The rows come from 4 hidden closed curves, with some noise, and rows from the same curve form a group. Each curve winds through 8 dimensions. The rows are also pushed far along 5 directions, which tell nothing about the answers.
Some rows, each with its group after it:
[  1  11 -15  21  10  -1  -9   0 -23   9   6  -3  11  -5  10 -26  10   5
  -7   5]	rala
[ -2 -17  10   6 -17 -14  13  27  29  -9 -27   2  -4 -15  -4 -11  21   9
  15  -9]	gor
[ -2 -10  34 -12  -1   1 -34   9   2  26  -5  -4 -14 -14 -10  -2  14  -6
  24 -30]	varof
[  2   6   6 -10   7   9 -29 -21  -6  25   7  18   4  19   8  16  33 -20
   7 -11]	rala
[  6  -3 -27 -12 -18  16  17  13  11 -15   2   9   0  21  17  24  -5 -18
  -7  13]	milip
[  1  -6   7 -29   7  -5 -21  -5  -3  -7  -2 -18  -4  19  -8  11  -3  -8
   5 -15]	varof
[-22  -1 -10  -1  18 -22 -14  41   6   4   6 -31  18 -35   5 -19   4  -8
 -22  15]	gor
[ -9   1  -1 -32   7  -3 -21  -3   6  10  -5 -10   6  27 -20  45  -2   1
 -21  -9]	rala
[ -9   1  -1 -26  17  -2   4  42   4  19   4 -59  11  -2 -23  41 -25  -7
 -51  33]	milip
[-25  11  -5 -33  31 -11 -87 -21 -19  38  39  -7  16  13  13  20   2 -20
 -20 -20]	varof
[ -6  11 -14  -2  16 -15  32 -27 -14 -30   6  -9  16   7  -9  -1 -27   7
 -23  22]	milip
[ 14  -2  -2 -25  -2  18  15 -17  -6  -6   1   2  -4  28  -1  21  -1 -13
   6  -1]	milip
[  7 -10  26  -5 -12   8 -10  19  25   5 -13 -10 -27  10 -10  15  -4  10
  15 -12]	varof
[ -6   5  -1   7  -9   9 -15  -2   3  17   9  33   8 -10  14   1   5 -22
   5   1]	varof
[  1  13  -9  12  -2  15  -7  -6 -12   7  17  18  -4  -5  12  -3  -7 -12
   1   3]	varof
[ 13   8 -24  20   4  10   2 -12 -24  -3  22   4  -1  -1  18 -12 -11  -1
 -11   5]	milip
[ -1  -4  12  -5 -25   3  17   9  24  -9 -34  10 -13  25 -12  17   7  14
  12  -7]	gor
[  1 -13  28 -13 -16   3 -40   3  10  24  -8  10 -12   1  -4  -1  13   0
  30 -38]	milip
[ -8 -10  30  -3 -23   2 -15  41  39  14 -25   3  -8 -15 -21   8  -4   2
  13  -9]	rala
[ 1 -5  6 12  5 -1 -3 -8 -2 17  6  5 -4 -7  9  3 15  8 -4 -5]	milip
[  2  -4   1   1 -12  -5  11 -16  -8 -11  -6   2 -13  16  15 -14   2  20
  14 -16]	milip
[ -4   7 -13   0   0   6  13 -10 -14   7   6   0  14   1  16  -1  -3  -4
 -17   5]	rala
[ -7  -1  18 -23   7   2  49  -2   5 -20 -24 -25  -8   7 -18   7  -4   7
  -2   5]	gor
[ -4  12  -6   3  10  -6   1  -4  -2 -18  -4  -6  -1   9 -14  -6  -7  15
  -4   2]	rala
[ -7  -5  27 -21  14 -18  15  -7   1   2 -23 -26   6   2 -26  -2  14  15
   1  -6]	gor
[ 13  12 -13 -12  -1  26  25  -5  -4 -20  -3  -3  -3  27 -16  18 -23   0
  -7  14]	rala
[ -4  -8  12  -7 -14   5 -25  29  30  13 -11  12  -7  -1  -5   7  14  -3
  18 -10]	milip
[ -5   3  -3   9  -3  -5 -24  40   1   9 -10 -19  -1  -2  -5  -5   4  -4
  -6   9]	gor
[  5 -10  13 -19   1   2   6  29  15   4  -9 -33 -14  -3 -23  40 -11  -9
 -19   0]	rala
[  0  -6   6 -25 -13  19  13  35  43  -4 -10  -2 -12   4  -5  31  -1  -5
   3   4]	gor
[-10  -7  17  11  -1 -22 -31  33   2  23  -1 -27  -3 -34  -1 -10  -2  -4
 -12  -9]	rala
[ -2   8  -2 -25   1  19  -9 -16 -11  15  10  13   8  12   6  16   3 -28
   2  -3]	varof
[  0  -7   1  -7   5 -19  -3  19   0  -3  -6 -31  10 -13 -19   1  -8  -4
 -16   3]	gor
[  4  -1  21 -28   7   8 -11   4  16   6  -6 -13  -7  26 -27  39  -5  -9
  -1   6]	varof
[ -9  10 -19  15  14  -7  33  -7 -19 -14   5  -7   5 -10  15 -20   8  12
 -15  14]	varof
[ 16   3   4   6 -20  26  21  -5  20 -12  -8  33 -10  15  -4  19  -5 -17
  16  10]	gor
[ -6   2   4   7  10 -21  12  -6  -7  -6 -13 -13  10   3 -16  -2   5  11
 -14  10]	gor
[ 12   0   1  -6  -8  16  24 -43 -16  -7  -2  23  -8  25  13  18  10 -12
   7 -16]	gor
[-20   3   4   0  10 -10   5  14 -18   6  -1 -27  12 -24   8 -18  -9 -12
 -19   9]	gor
[ 13   2 -20  21 -11  20  31 -16  14 -26  -4  42 -15  10  17  -3  20  13
  19  -6]	milip
[-11  -6  -8  24 -10 -11 -12  28   0   8  -5   0   4 -32  27 -52  20  12
  15 -13]	milip
[  1  13  -4   2   4  -2   9 -24 -18  -4  -7   4  -1  26  -7   2   7  17
  -1   0]	varof
[  8   5 -20   5  -5   1  15 -45  -6 -10   9  35  14  16  25 -16  14  12
   9 -10]	gor
[ -9  10   4  -4   5  -6  25  -2   2 -18 -18 -18   5  -1 -22 -15 -19  32
  -6   5]	milip
[ 16   5 -24  28   1  21   0  11   0  -9  22  19  -9  -8  26  -5   6 -22
   2  17]	varof
[-19 -12  28  -1  19 -43 -31  -8  -4   5 -12 -25   4 -12  -7 -30  18  22
   8 -24]	varof
[ -3  -5  -8  12   3  -1 -31  32   8   3   5   5  -5 -20  13 -15  25 -20
  10  -7]	gor
[-19  -4  20 -32  17 -18 -23  38  26  -1 -13 -47  -2   8 -30  22  -9   6
 -14   9]	varof
[  6  -1   4  14   3  -2 -19  26  -9  11  -1 -25 -11 -15  -5 -24   2  16
   3  -9]	milip
[  0 -11   7  18 -18 -13  -3  34  10   3 -11 -15  -8 -16  -2 -11 -12  11
  -1   1]	milip
[  3   7  17   4 -27  13  -5 -28  21   5 -13  46 -14  32   5  21  11   3
  24 -15]	rala
[  6   6 -14   2 -20  16  41  35  27 -19 -20  -3   0  11   0  -2  -6  10
   0  29]	gor
[ 17  -7   3  12  -3  12  13  12  -4   4  -7  -7  -9  -7 -11   0   4   4
   1  -5]	rala
[  9  -5  30  25 -32  17  10  -7  25  10 -25  53 -25   1   0  -4  26  11
  45 -20]	varof
[  7   3  -2  -9  -9  14 -23 -44  -6  10   6  38   1  32  -5  29  -4  -1
   4 -26]	rala
[ 11  -1 -25   2  -4  10 -14  12  -7  -1  13   1  -1   0  10   6  -4 -13
  -7  -5]	milip
[  1   0   1  -2   0   7 -11  20   4   3   9 -11 -11 -16  10   2   0 -21
  -1  -3]	rala
[ -3  -8 -11   9   3  -1  12  37  18  -9  -1  -5   6 -31  -3   3   4 -18
 -14  16]	rala
[  3  -9   4  16   7  -4   2  30   2  -2  -6  -8  -6 -32   3 -29  26 -10
  15   2]	varof
[ -7  12  -1   1   0  -5 -24  -7   5   3   3  11   0  12  -1  10  -2  -2
  -4  -2]	rala

New rows. What belongs after each?
[ -1  26 -22  -2  21   6   0 -17 -18 -11  22   0  17  12   7   3  -8 -28
 -20  32]	rala
[ -2 -16   7  17  -6  -7  28  36  30 -19 -24   1  -8 -31 -10 -14  17   8
  10   2]	rala
[ -6   9 -14  13 -10   1 -10  24  10   3   7   2   6  -7   9   8 -14 -18
 -20  20]	rala
[  8   8 -25  44 -11  -4  33 -43 -24 -19  15  36  10 -12  39 -26  -3  -8
  -7   7]	rala
[  4   6 -18 -17   3  17  17  19  -4  -9  -1 -27  -3  13  -1   9 -11   6
 -15   8]	milip
[ 15   3 -24  30  -8   8  35 -14  -2 -26  11  31  10 -12  17  -7  -7 -26
  -4  24]	gor
[  3 -10  14 -16  -1  23 -20  17  17  28  -3   7  -8  -2  -9  22  19  -7
   9 -19]	rala
[  7  10 -18  14  13  -1  11  21 -22  -5   2 -34   7  -9  -6 -24 -12   9
 -18  22]	milip
[-10   8  -9  -5   5   8  22  20   0  -7   2  -5   6 -20   4  -6  -4 -15
  -8  18]	varof
[  1   7  10   5   5  11 -19 -24 -24   7   0  15 -11   9  14 -24  24  -6
  27 -24]	gor
[ 12 -19 -13  36 -13   9 -17  46   5  25  23   1  -5 -60  27  -6  -1 -26
 -12  -5]	milip
[-17  13  -7  -2  16 -19   2 -34 -19  -8  12   1  18   9  13 -21  -6   9
  -9   7]	milip
[ 20  -2 -38  25  -5  23 -13   6 -11   3  36  27  -6  -4  46   0  14 -34
   1   8]	milip
[-11   2  13 -23  -4  -6 -43   9  10  16  -6  -9   1  22 -19  26  -9  -3
  -4  -8]	varof
[  0 -14  -1  28 -12   4  -9  43  11  26  -2   9   8 -44  15 -18  21 -18
   1   1]	rala
[ 17 -11  20  -2 -24  29  14  30  25  17 -11  -1 -30  -2   5  29   7 -10
   8  -7]	rala
[-11   0  -1   3   3 -16   0  21  -1   7 -15 -20   9  -6  -2  -9  15   5
 -13   5]	rala
[ 12  -2   2  25 -21   3  32 -17  -7  -6  -9  17  -3  -3  12  -9  -2   1
   4  -1]	rala
[  1   1  -4 -11  -3  -6  -3 -16 -18  -5   0  -9  -4  21   8  -8  -3  10
   4 -11]	milip
[ 24  -3   3  13 -11  25  -9 -13  -2  12   3  32 -13  10  16  -5  32 -13
  31 -16]	gor
[ -1   2 -12  20  13  -3  59  -1 -15 -31  -3 -11   4 -26  16 -38   6  -3
  -4  19]	gor
[ 17   5 -19 -24  -3  33  16  -2  -4  -1  16  -8   4  14  -8  47 -35 -27
 -28  12]	milip
[ -5  -6   1  15  19 -23 -15   0  -6   7  -4  -7  10 -18 -11 -12  24  12
  -7  -6]	milip
[ -5  -4  -9  13   5  -7  -1  20  15 -13   8  -4   0 -13  14  -4  -3  -9
 -10  16]	varof
[ 15  -5   4  15   1   8  -6  -7 -15  13   0   5  -5  -8  -2  -9  14   1
   7 -15]	rala
[  9 -10  -3   0  -6  -4  29  -6  -4 -17 -19  -3   2   1  -8  -7   9   8
   6  -8]	milip
[ -3  -7  35 -28  15 -20 -17   2  -1  -8 -29 -42 -16  19 -37  -9  13  27
  23 -25]	varof
[ -4  -3  12  -5   4 -21 -21 -12  10 -13 -17  -3 -14  27 -18   7  13  26
  12 -20]	varof
[  2  -8  -9 -22 -33  27  -2  32  27  19   3   5  -3  17  13  61 -20 -33
 -22  10]	varof
[ -2  -4   1  -6  -9  -9 -18  20   4   9   4 -19  -1   3  -5  17 -23  -4
 -17   6]	milip
[  5   8 -15 -44  35  10 -17  -9 -20  12  22 -35  17  24 -24  53 -11 -26
 -41  12]	milip
[  0   2  -8  13  15  -4  -5 -21 -17  16  19   6   9  -6  15   0  12  -1
 -15   2]	milip
[  2   9  -8   1   2   7   2 -22   9  -2   9  27   2  17   3  36   2 -17
 -14  10]	rala
[ -4   3   4 -14  28 -12 -62  39 -15  21  14 -51   3 -18 -21 -10  -4 -15
 -13  -2]	gor
[  8   2  -2  11  -7  14  27  15   5   5 -13 -11  -2  -9 -10   3  -9  18
 -13   6]	milip
[ -1  -4  -3  21 -11  -7   1 -12   1   9   4  25   7   0  17   0   6  -1
  -3   4]	milip
[  4   4  11 -10 -11  26  22  24  23  -1 -11 -10 -19   7 -11  20 -17   5
  -1   7]	rala
[  6   2 -12   8   4   7   0 -12   7 -13   1  22 -11   9   5   0  21  13
  12 -12]	milip
[ 17  -1   0  22  -8  17 -24  10  -3  19   6  12 -14  -6   9 -13  15   2
  17 -15]	milip
[ 16  -8 -11  -3 -32  23  13  22   9  -1  -1   4 -14  14  19  17 -15 -13
   3   4]	milip
[  3   1   7   7  15 -12 -23 -22 -32  19   4 -10   8  -6  -5 -20  13   3
  -2 -18]	rala
[  5  -2  -9   2  11 -12  17 -43  -4 -26   0  18  -1  26   2  16  14   6
  -3  -4]	varof
[ 15 -11   5  25   0   4   8   8  -4  -1 -10   0 -14 -17  -7 -20  18  16
  13 -15]	rala
[  9   2  -5 -11   9   9  27 -29  -6 -23   0  12   0  17  -1  10   7 -15
   6   5]	varof
[ -2  -2   4 -13 -23  22   0   8  30  -2  -3  24 -12   7   1  28 -15 -10
   6 -10]	rala
[ -3  -2 -19  31  -2 -12  -5 -18 -20  14  17  20  21 -24  31 -24   8  -4
 -12  -3]	milip
[-14  -2  18  -8 -10  -5   1   8  17   2 -15   8   1  -6  -6  -3   3  -1
  12  -5]	varof
[  6  23 -43  12  -7  34   6 -33  -6  -4  35  62  11  21  32  32  -8 -38
 -15  26]	varof
[ 14  12 -18  17  -4  20  -5 -16  -5  -7   8  34  -6  24  12   9  11 -17
   7   7]	gor
[ -4   3 -43  17   8  -6 -42   8 -13   7  36  11  17  -8  34   6   2 -34
 -28  13]	varof
[ -1  -2  16 -19  -6   7   6  -6  23 -19 -25  14 -21  29 -17  18  19   8
  25 -17]	gor
[  6 -11 -27   5 -22  17 -15  46  15   9  12  10  -1 -11  32  10   5 -32
  -4   5]	milip
[ 12 -28  -7  66 -33 -13  42  38  13 -19 -27  17 -11 -60  21 -58  25  16
  22 -12]	rala
[  6   1   2  32   1   4  29   6  10 -14  -9  15  -4 -21  -2 -23   9  11
   9  11]	rala
[  7   4   2   0  -1   8  21   3  12 -10 -13   3 -13  20 -19  29   4   6
  -3  12]	varof
[ -7   6   9  -5 -10   1 -14  -1  -1  12   0   1   0  -1  10  -7  -5  -8
   3  -9]	rala
[ 20  -9  35 -26 -20  27  12  22  29   8 -36 -11 -30  33 -31  31  13  12
  28 -12]	gor
[ -3  -1  -2  -6 -14   9 -16 -14   3   7  -3  28  -3  13  20  -8  20   7
  23 -27]	milip
[ -5   7  -8  -7  16  -5  -4 -38   1 -19  11  16   5  25   8  11   1  -2
  -3   3]	varof
[-14  10  34 -41   9  -1  29 -19  12 -12 -30 -16   2  33 -41  25 -14  13
  -1   8]	gor
[ 17 -11  -8  25 -10  16   4  33   2   4   4  -1  -8 -37  10 -19   1  -9
   6  -6]	milip
[  0   1 -17   4  -8  11  26   6   6   2   0  11  20  -3   6  18  -7 -22
 -22  25]	rala
[  4  12 -22 -15  14   1  -7  -8  -9 -14  17 -16   6  28 -13  39 -30 -16
 -34  25]	varof
[-12   6 -15   3  15 -14 -62 -23 -14  25  25  28  23   5  15   9  25 -27
  -9  -7]	varof
[ 12  -4  16  -9 -22  32  24  16  32  -3 -21  20 -15   9 -11  15   6  -8
  26   0]	rala
[ 11  -2   3   1  17   0  15 -23 -12  -8 -11  -2  -5   6 -14  -8  26  20
   9 -16]	milip
